The groups are shells around one centre, one inside the other: the same stretched ball of 5 dimensions in 7 sizes.
Known rows, each followed by its group:
[-10.6  27.2 -15.3   0.1 -22.1  -6.9 -12.7  30.9 -44.7   0.9  54.1  27.0
 -12.4   7.2  -2.8   6.3]  z_370
[  5.5  36.9  -9.8   9.0  -1.0  -9.8 -29.6  -3.7 -31.1 -16.9  38.9   2.1
  -7.7  24.8  15.0  28.6]  z_580
[ -2.1  26.8 -11.3   4.9 -24.4  -1.6 -13.4  16.3 -44.6  -9.0  56.9  18.0
 -12.7  17.9   4.3  22.3]  z_580
[ -4.5  25.0 -12.6   3.3   4.2 -21.5 -19.0  -9.0 -35.3  -5.3  44.6   7.6
 -14.2  25.3   9.2  13.6]  z_370
[  1.7  34.5  -9.1   1.8 -17.3   8.3 -21.4  14.6 -45.7 -14.6  53.1  14.2
  -7.4  21.4  21.9  27.8]  z_726
[ -1.1  34.4 -12.7   6.8  -2.4 -21.2 -22.4   6.1 -28.7  -7.5  34.9   8.9
 -10.2  17.0  -0.5  13.4]  z_903
[ -5.6  26.7 -15.8   8.0   5.3 -13.4 -34.5  -4.1 -36.3  -7.1  51.5   8.8
 -11.8  19.0  14.1  21.0]  z_300
[-13.1  24.8 -17.0   0.7  -1.7 -28.0 -14.6  12.8 -34.8   5.6  42.5  19.4
 -14.9  10.8  -7.7  -3.2]  z_300
[-15.8  26.0 -17.5  -4.8 -11.2   5.0 -24.9  28.9 -53.5   2.3  64.5  29.3
 -10.1   7.2  18.9   8.1]  z_74
[ -2.9  36.0 -10.4  -3.2 -20.2  11.2 -18.9  28.2 -49.2  -9.5  53.3  21.8
  -6.1  14.8  21.0  19.0]  z_903
[ -6.3  30.1 -13.3   0.0   5.6 -17.0 -22.5   1.2 -36.3  -3.8  41.8  11.2
 -10.8  20.3  13.2   9.5]  z_726
[-10.0  38.0 -16.2  -1.6  -6.9  -7.4 -26.4  32.9 -38.6   0.0  41.5  23.6
  -6.1   3.5   6.4   3.0]  z_74
[ -4.9  30.4 -13.5   2.7   6.6 -19.2 -25.1  -1.6 -33.7  -5.0  40.7   8.9
 -11.0  20.5  11.1  11.8]  z_726
[-11.0  23.6 -14.6  -1.8 -25.1   7.8 -15.6  28.7 -54.8  -2.0  68.1  28.6
 -12.3  11.2  12.5  15.2]  z_300
[-14.1  25.5 -15.7  -5.3 -16.9   4.3 -17.6  29.8 -53.7   1.6  63.3  29.5
 -11.0   9.1  15.0   7.8]  z_903
[ -9.7  22.3 -15.3   2.8 -22.3   1.8 -18.4  21.9 -50.4  -3.0  66.6  24.7
 -13.6  12.0   7.7  17.8]  z_370
[  3.2  36.4 -11.4   9.3  -2.9  -9.2 -31.1   1.9 -31.7 -14.7  40.9   5.3
  -7.8  20.6  12.3  26.6]  z_580
[ -6.4  24.3 -13.8   3.0  -9.5   3.3 -27.0   6.8 -48.8  -8.0  64.5  16.5
 -11.7  19.6  22.0  24.7]  z_170
[  4.8  33.0 -10.1  10.2 -12.1  -0.5 -28.2   1.9 -37.8 -17.8  50.7   6.5
  -9.0  23.5  15.5  34.3]  z_580
[-14.2  16.8 -17.1   1.1   0.2 -21.1 -17.4   0.6 -42.3   3.9  56.9  17.9
 -17.6  17.4   4.0   5.4]  z_300
[ -1.6  34.1  -8.8  -4.5 -10.3   1.9 -15.3  13.0 -45.5  -9.7  47.3  15.4
  -7.8  22.8  22.8  16.8]  z_74
[  2.3  24.4  -9.7   8.5  -8.9 -13.4 -16.4 -10.4 -37.0 -13.1  50.5   4.9
 -14.8  29.6   8.2  27.4]  z_74
[-16.3  28.3 -16.9  -6.5 -16.5  -6.0 -13.2  38.2 -47.9   6.8  53.1  32.3
 -11.0   3.0   2.0  -3.7]  z_580
[  0.0  27.2 -11.8   8.2 -16.9   3.3 -25.3   6.6 -44.7 -13.7  60.8  12.7
 -11.2  21.1  15.6  32.1]  z_903
[ -1.5  28.3 -11.2   3.8   5.3 -20.1 -20.6 -10.4 -33.6  -8.3  41.1   4.8
 -12.5  27.0  11.9  16.5]  z_370
[-11.1  24.3 -14.1  -3.1 -14.5  -8.4 -10.6  19.7 -46.6   1.2  54.7  23.9
 -13.5  13.9   5.2   5.6]  z_370
[ -6.7  35.0 -11.7  -6.3 -19.5  11.6 -18.1  33.1 -51.7  -5.6  54.9  25.9
  -6.2  11.9  21.5  13.5]  z_580
[ -5.8  18.7 -14.5   7.9  -6.3 -10.5 -23.2  -5.9 -42.8  -6.9  62.2  11.4
 -16.2  23.2  10.8  24.1]  z_370
[ -3.7  21.3 -12.8   7.0 -14.6  -7.0 -18.2   1.6 -43.6  -8.3  60.6  13.4
 -15.2  22.2   7.8  24.5]  z_726
[-11.3  31.4 -15.3  -4.1  -1.1  -7.9 -23.4  19.2 -42.8   0.5  47.5  21.0
  -9.0  11.6  14.8   4.4]  z_170
[  1.6  33.0  -8.0  -1.0  -1.7  -3.6 -19.4  -2.7 -41.0 -13.2  44.8   7.2
  -8.7  29.3  25.6  22.3]  z_74
[ -4.8  33.0 -15.4   6.5  -3.1  -5.1 -34.9  12.1 -37.9  -8.0  50.0  13.8
  -8.2  12.8  13.8  20.5]  z_74
[ -6.5  20.6 -13.3   4.3  -3.2 -25.9 -11.7  -5.3 -35.7  -2.1  47.3  11.0
 -17.3  23.1  -1.9  10.1]  z_300
[ -3.4  25.8 -12.8   4.2   9.7 -15.4 -27.9 -14.3 -37.0  -8.5  48.4   4.7
 -12.5  27.4  20.2  20.4]  z_300
[ -6.9  30.5 -14.2   0.6   6.1 -14.7 -26.5   3.2 -37.0  -3.8  43.7  12.1
 -10.1  18.3  15.0  10.6]  z_726
[-15.8  23.1 -19.1   1.5  -8.5 -18.3 -19.3  22.0 -40.7   6.3  53.1  25.1
 -14.5   5.5  -5.3   0.3]  z_726
[ -9.0  24.7 -14.4   0.1 -17.6   6.5 -21.7  19.9 -52.2  -4.7  66.2  23.3
 -11.5  14.3  17.7  19.4]  z_170
[-11.5  34.0 -15.9  -3.0  -9.0 -10.5 -19.6  31.0 -40.1   2.3  43.4  24.9
  -8.6   5.3   2.9   0.0]  z_170
[  0.0  28.7 -12.5   8.7   1.2  -8.2 -32.0  -7.9 -36.9 -13.1  51.1   4.9
 -10.9  24.6  18.6  28.7]  z_903
[-11.5  32.0 -15.4  -3.1 -12.6 -11.0 -15.6  31.2 -41.1   2.7  44.9  25.8
  -9.9   6.1   0.2  -0.2]  z_170
[ -2.3  39.9 -10.2  -4.6  -4.7  -0.2 -22.0  18.7 -41.2  -8.6  40.0  15.6
  -4.8  17.4  22.1  12.8]  z_903
[ -3.6  39.5 -12.4  -0.1 -12.5  -4.1 -21.8  28.2 -38.1  -6.3  40.0  19.2
  -5.8  10.0   8.0  10.9]  z_170

New rows, each followed by its group:
[ -6.6  32.2 -16.2   6.3  -3.9 -13.9 -29.7  14.9 -34.4  -4.1  45.0  15.4
  -9.7  10.1   3.1  13.0]  z_370
[ -7.0  33.7 -11.2  -7.6  -4.9  -4.1 -15.5  17.7 -44.6  -3.2  44.2  19.2
  -8.1  17.7  19.3   6.2]  z_300
[-18.1  27.7 -17.7  -8.0 -12.0  -0.1 -19.3  36.5 -51.8   6.7  58.5  32.8
  -9.8   3.4  12.1  -1.6]  z_300
[ -6.5  25.7 -15.3   7.4 -10.4 -19.2 -19.0  10.2 -35.2  -2.9  48.2  15.5
 -14.2  13.7  -5.7  12.4]  z_170
[ -5.8  34.7 -12.1  -2.8 -20.6   3.4 -16.2  31.7 -46.3  -5.1  50.5  24.1
  -7.7  10.8  11.1  12.1]  z_170
[ -9.5  18.9 -15.8   5.4 -14.0  -8.1 -19.4   8.5 -45.8  -2.6  64.2  19.2
 -16.0  16.2   5.0  17.8]  z_170
[ -5.4  29.0 -13.6   4.3 -11.7 -18.8 -14.4  13.9 -35.0  -3.1  43.0  16.1
 -12.8  14.2  -5.2   9.1]  z_170
[ -7.1  30.3 -14.6   3.4 -17.4 -11.9 -16.1  24.9 -38.5  -2.1  47.2  21.4
 -11.5   9.0  -4.6   8.9]  z_170
[-11.0  30.0 -16.5   1.3 -22.1  -5.8 -17.3  36.5 -43.2   1.1  52.6  28.1
 -10.7   2.9  -4.1   6.1]  z_903
[ -7.7  29.4 -13.8  -0.1  -0.8 -21.1 -16.4   8.9 -35.2  -0.6  40.1  15.0
 -12.1  16.2   2.5   3.9]  z_170
[ -3.2  29.4 -10.1  -2.6  -4.8  -1.8 -18.4   3.6 -45.4  -8.7  51.2  13.0
 -10.1  25.0  23.9  18.4]  z_370
[-12.8  22.1 -16.2  -1.2   1.2 -14.5 -20.7   5.4 -43.5   1.8  54.5  18.3
 -14.2  16.8  11.7   6.6]  z_370
[ -1.1  40.2  -9.4  -4.2 -15.4   9.0 -20.2  26.8 -45.8 -10.7  46.0  19.2
  -4.2  15.9  22.8  17.7]  z_74
[ -0.6  29.1 -13.1   9.3  -1.5  -8.1 -31.8  -3.7 -36.7 -12.3  51.4   6.7
 -10.8  22.1  15.4  27.7]  z_370
[ -6.6  36.2 -11.9  -5.6  -7.5  -6.8 -15.9  23.4 -41.1  -2.7  40.3  20.0
  -7.4  13.6  12.1   4.5]  z_370
[ -8.8  39.4 -14.3  -4.4 -10.7  -1.3 -23.0  35.9 -42.1  -1.5  42.6  24.9
  -5.0   5.2  11.1   4.2]  z_903
[ -6.8  23.6 -15.1   6.6 -18.0  -1.5 -23.2  14.7 -45.8  -6.2  63.4  19.3
 -13.2  14.1   7.4  22.3]  z_170
[-15.7  19.8 -17.8  -0.5  -5.9 -17.7 -16.2  13.6 -43.6   5.7  56.2  23.2
 -16.0  11.4   0.7   1.7]  z_370
[  1.4  32.3 -12.2  10.7 -14.4  -7.8 -25.2   9.6 -34.9 -12.7  47.7  10.6
 -10.2  17.1   3.3  26.1]  z_580
[-10.9  28.1 -17.3   3.2 -20.7   5.5 -27.5  32.3 -48.9  -2.5  63.9  27.2
  -9.8   4.5   8.9  16.5]  z_74
[ -9.1  19.6 -13.6   0.4 -19.2  -3.9 -10.9  13.2 -49.9  -2.4  63.9  22.0
 -15.7  18.1   7.6  15.0]  z_300
[ -8.3  20.6 -15.4   5.0  -8.3  -3.2 -25.8   3.6 -47.1  -5.5  65.3  16.2
 -14.1  18.9  15.6  22.3]  z_170
[ -1.3  37.1 -12.2   4.0   0.7 -17.4 -24.6   7.5 -30.1  -7.9  33.7   9.2
  -8.1  17.1   6.3  12.7]  z_370
[-14.6  19.8 -17.3  -0.3 -12.5  -0.4 -22.1  18.1 -52.2   1.2  68.6  25.7
 -14.1  11.7  13.6  12.6]  z_370
[-10.9  24.2 -17.6   5.3   0.4 -17.8 -27.4   6.3 -37.6  -0.3  51.9  15.8
 -13.5  12.9   4.2  10.5]  z_170
[-10.3  31.8 -15.9  -1.5  -4.3   2.5 -31.3  21.4 -46.6  -3.1  55.6  21.6
  -7.5  10.4  21.8  13.3]  z_370
[-10.3  22.4 -14.9   0.7   1.3 -26.8 -13.5   0.6 -36.1   2.0  44.9  14.5
 -16.0  18.9  -0.6   2.7]  z_300
[  0.2  44.4 -10.8  -0.2  -9.9   4.1 -28.1  26.2 -38.9 -11.7  39.3  16.0
  -2.4  12.6  19.2  18.0]  z_300
[ -6.8  25.2 -13.4   2.6 -19.7 -10.3 -10.9  18.1 -42.5  -2.8  53.2  20.6
 -14.0  14.5  -2.0  11.8]  z_370
[ -1.1  31.8 -13.8  10.0  -7.7 -11.5 -28.6   7.4 -33.7 -10.2  46.4  10.3
 -10.3  15.9   4.2  22.6]  z_903
[ -9.0  28.8 -17.2   6.7  -9.7 -16.1 -24.7  19.3 -35.7  -0.9  48.1  19.2
 -12.0   7.3  -4.7   9.7]  z_370
[ -1.0  21.3 -11.4   7.4  -9.7  -6.8 -19.7  -7.9 -43.0 -11.6  59.7   8.7
 -15.1  27.8  14.0  28.8]  z_903
[ -2.9  22.1 -12.5   7.2 -16.1  -2.8 -19.9   2.9 -45.0  -9.9  62.6  13.7
 -14.4  22.2  10.8  27.3]  z_370
[-12.3  28.0 -15.5  -4.5  -7.9   2.9 -24.2  22.2 -50.7  -0.7  59.5  24.6
  -9.5  11.8  21.2  10.3]  z_726
[ -4.3  38.0 -13.6   1.0   1.1  -6.3 -31.3  14.7 -36.7  -7.1  41.1  13.7
  -5.7  13.7  17.3  13.9]  z_903
[-13.4  22.4 -16.4  -2.2   1.1  -8.5 -24.1   7.1 -46.8   1.0  58.5  19.3
 -13.1  16.3  17.9   9.1]  z_74
[-11.5  17.3 -14.9   0.0 -12.2  -7.3 -13.9   7.8 -49.6  -0.2  64.7  21.0
 -16.6  18.7   9.8  12.9]  z_580
[-15.0  20.4 -17.5  -1.3  -3.7  -7.6 -22.9  11.8 -48.3   2.7  62.3  22.6
 -14.1  13.4  13.7   8.3]  z_370
[ -1.9  30.4 -12.6   4.8  -5.7   5.8 -33.5   4.6 -45.2 -13.1  58.7  11.6
  -8.4  21.0  27.2  30.2]  z_74
[ -3.1  24.7 -12.8   6.4 -17.7   4.1 -23.8   9.2 -47.5 -10.8  64.5  15.9
 -12.2  19.6  15.6  29.0]  z_370
[-12.0  25.7 -19.1   6.2   1.7 -17.8 -31.8   9.8 -36.5   0.7  51.5  17.0
 -12.6   9.3   3.1   9.5]  z_300
[-15.6  29.4 -18.5  -3.0 -10.9   2.3 -28.0  34.1 -49.5   2.9  59.6  29.6
  -8.7   2.6  13.6   6.0]  z_903
[ -4.1  23.7 -11.0   0.7 -13.5  -7.1 -11.2   4.8 -44.9  -6.7  55.0  15.3
 -14.1  23.7  10.7  17.5]  z_903
